There are 4 ways to turn a row about zero (a turn may also mirror it). The second row of each pair is the first, turned, with some noise. The first 28 pairs use one turn. New pairs use 2 turns, one after the other, and a turn may come again.
Some pairs, each with its turns in order after it:
[-21 -13 -65 -10  10 -11]
[ 15 -31 -31 -19  52  18] => (0)

[-22  14 -15  21   8   7]
[  3  -5 -10 -33  -5 -11] => (1)

[-39   0  -9  12 -37  14]
[  6 -27 -38  -7  -6 -33] => (3)

[-2 12  3 10 28 65]
[ 23  -7 -27 -39   2  48] => (1)

[ 22   6 -19   0  10  24]
[ 19   1 -28 -14  16   1] => (2)

[-2 11 21 12 55  4]
[-10 -46 -34 -11  19  16] => (1)

[32  8 18 -4 -9 28]
[-28 -15  29   5 -29   1] => (0)

[-17  -3 -24  -1 -11  19]
[  0 -20  -5  15  26   0] => (0)

[-12  24   1   6   1 -26]
[37  6  7 -8  1 -6] => (0)

[  3  -6 -37  18   8   3]
[ 15  11 -11   7  33  -2] => (2)

[ 3 -2 65  9 42  0]
[  0  40 -13  13 -61   5] => (0)

[ 13 -43  13 -58  -8  13]
[ 3 47  3 38 33 32] => (1)

[ 18   1  10  -9  22 -29]
[-20  31  14   1   2  17] => (3)

[-3 31  8 10  9  3]
[ -5 -19 -14  -8 -23  -1] => (1)

[ 34 -65  13  -5  30  29]
[ 60  41  48  -8   8 -12] => (3)

[  4 -29   4  30  -1  10]
[29 29  5  6 -8 -2] => (2)

[ -5  -5  21   1  28 -19]
[ 18 -21  22   9 -13  -4] => (2)

[ 36   7  -1   7  38 -37]
[ 10 -52  -5  37  13 -11] => (1)

[-18  40  -2   9 -43  28]
[-10 -59 -21   3 -20 -14] => (3)

[  3  12  14  -3   5 -15]
[-15   6   5   8  -6   3] => (3)

[ -5   0  15  65 -14   4]
[27 44 30 -2 -1 31] => (2)

[ 12 -20  65  -8 -16  -1]
[-29  45  10   7 -37 -32] => (0)

[  0  42  -7 -15 -43  -5]
[-54   4   2 -29   6  18] => (2)

[ 44 -17  -4  -2   8  -3]
[ 5  6 37 -6 23  2] => (3)

[ 11  43 -19  14 -28  13]
[-26  19  -4 -33  27  33] => (2)

[ 6 -2 -7  4  1  4]
[-1 -5  0 -3  1 10] => (0)

[-24  -7   8 -12  -8   3]
[  6   6 -15  -4 -18 -11] => (3)

[ -8  -9  -7 -11 -26  17]
[ 3 35  7 -7 -5  7] => (1)

New pairs. What belongs after each?
[ -5 -52  21 -16 -48  59]
[-12  -4  40  85  -1 -13] => (3) (1)

[  9  -3  19 -25   4 -22]
[-13  23  -5 -11   0 -31] => (2) (3)

[ 24   3  -5 -20 -64  45]
[-17 -67  34  15 -33 -12] => (1) (3)

[-11  28 -40  -1  -5  35]
[ 19 -12 -34  21  33  22] => (2) (2)

[-46  18  56 -20 -29  18]
[-61  11 -18  26  48 -16] => (0) (3)

[ 11 -24 -27  20   7 -27]
[  0 -33 -18  11 -33  -2] => (0) (0)

[  8  36  13   7 -20   1]
[-19 -10 -30  13 -19  10] => (2) (2)

[  9   0 -64  -9  14  14]
[-48 -11 -46  -3  -2  18] => (0) (0)

[ 25  31  44 -32  25  -2]
[-15  42  31  28 -31 -12] => (0) (1)

[-25  -8  -6  -4   7  40]
[ 20   8 -24   7  34 -10] => (0) (3)

[-2 -8 18 -4 18 17]
[-12 -20  18   4  -1 -11] => (3) (3)

[27 14  1  6 11 45]
[52 21 -5  6  0  3] => (2) (1)

[-16  17  21 -41  15  -4]
[ 21 -23   6  19  34  23] => (1) (0)

[ 56   6 -26 -31  31   5]
[ 56  23 -11 -41  14 -14] => (1) (2)

[  3  29 -22  41  31   3]
[-18 -14  -6  33  -7  48] => (3) (0)

[41 -8 21 14 -7  8]
[-22   3   9  15 -33  26] => (0) (2)

[-55  31  17 -12 -46  24]
[ 38  -1  64 -10  20 -28] => (0) (2)

[ -1  21   4   6   3 -14]
[-11  -8  23  -1   1  -3] => (0) (3)

[ 45 -16  17  -8  -3 -26]
[-20  17 -10  25 -41  10] => (3) (3)

[ 11   2 -65  25  22  12]
[-54 -20 -30  20 -21  27] => (0) (0)

[-26   2  30 -41   7  22]
[ -1  10  25   5  -3 -54] => (0) (1)

[-14 -65 -17   0 -18  11]
[-17  15  14  29 -38  47] => (1) (3)

[-15  -6  13 -65  36  28]
[ -5  10 -41 -54  37 -24] => (0) (3)

[ -5  33  -4  14 -30 -10]
[ -5  14 -26   6  27   7] => (3) (0)

[ -2  -3  -6  -4   9 -39]
[  1 -30   9 -26 -19  -7] => (0) (0)

[ -9  19   4  20   1 -15]
[-13   3  -4  18 -26  -3] => (2) (0)

[ 65   1  42 -21   0   0]
[ -1 -17  38 -55   8  37] => (1) (1)

[  7  -7 -13  22  -8   8]
[  5 -18  -5 -20   9   8] => (2) (2)

[ 17 -14  -1  36  -5 -64]
[ 17 -37  11  -4 -59 -19] => (0) (0)

[-10 -15  25  -2  -9 -16]
[-17   0  -2   5 -23 -26] => (3) (1)

[ -9  65  10  48 -23   4]
[ 42  24  27 -49 -39  11] => (0) (2)

[ 41   1  -4  -2 -19 -18]
[-24 -36   6   3  -8 -21] => (2) (2)

[-32  -1  19  -3   8 -11]
[ 24  -8 -22   2  18  -2] => (1) (0)

[65 -5 55  0 -9 -2]
[-37  -9  22 -66 -22 -22] => (2) (3)

[-65  18  -2  -4  -5 -14]
[ 34  -8  20 -32  46 -19] => (0) (2)

[17  3 -1 48 21 29]
[ 17  39 -19   0 -21  37] => (0) (2)

[-31   0  -4   7  36 -45]
[ -2  -6 -12   7  40  49] => (3) (2)

[-65  -2 -15 -34 -26   6]
[ 14 -37   4  12  40 -57] => (0) (1)

[ 20 -26  12  47  11  36]
[ 44 -15   7  27 -41  17] => (2) (1)

[ 32  16  27 -48  15  -4]
[-30   1  -7 -48 -15 -37] => (0) (3)

[  2 -27  65 -43  -2 -44]
[-15  66  17  -3  42 -54] => (2) (0)

[  0 -26  -4  -2   5 -25]
[ -2 -13  -7 -14  -9  33] => (0) (3)

[ 11  -1  44 -65  -6 -14]
[ 23 -45 -35  51  27   5] => (1) (3)

[ 28  16 -23  15 -29  -8]
[-21   0  37  26 -14  14] => (1) (1)

[  4  -1 -28 -23 -39  -2]
[  4  24 -41 -23 -14   4] => (0) (0)

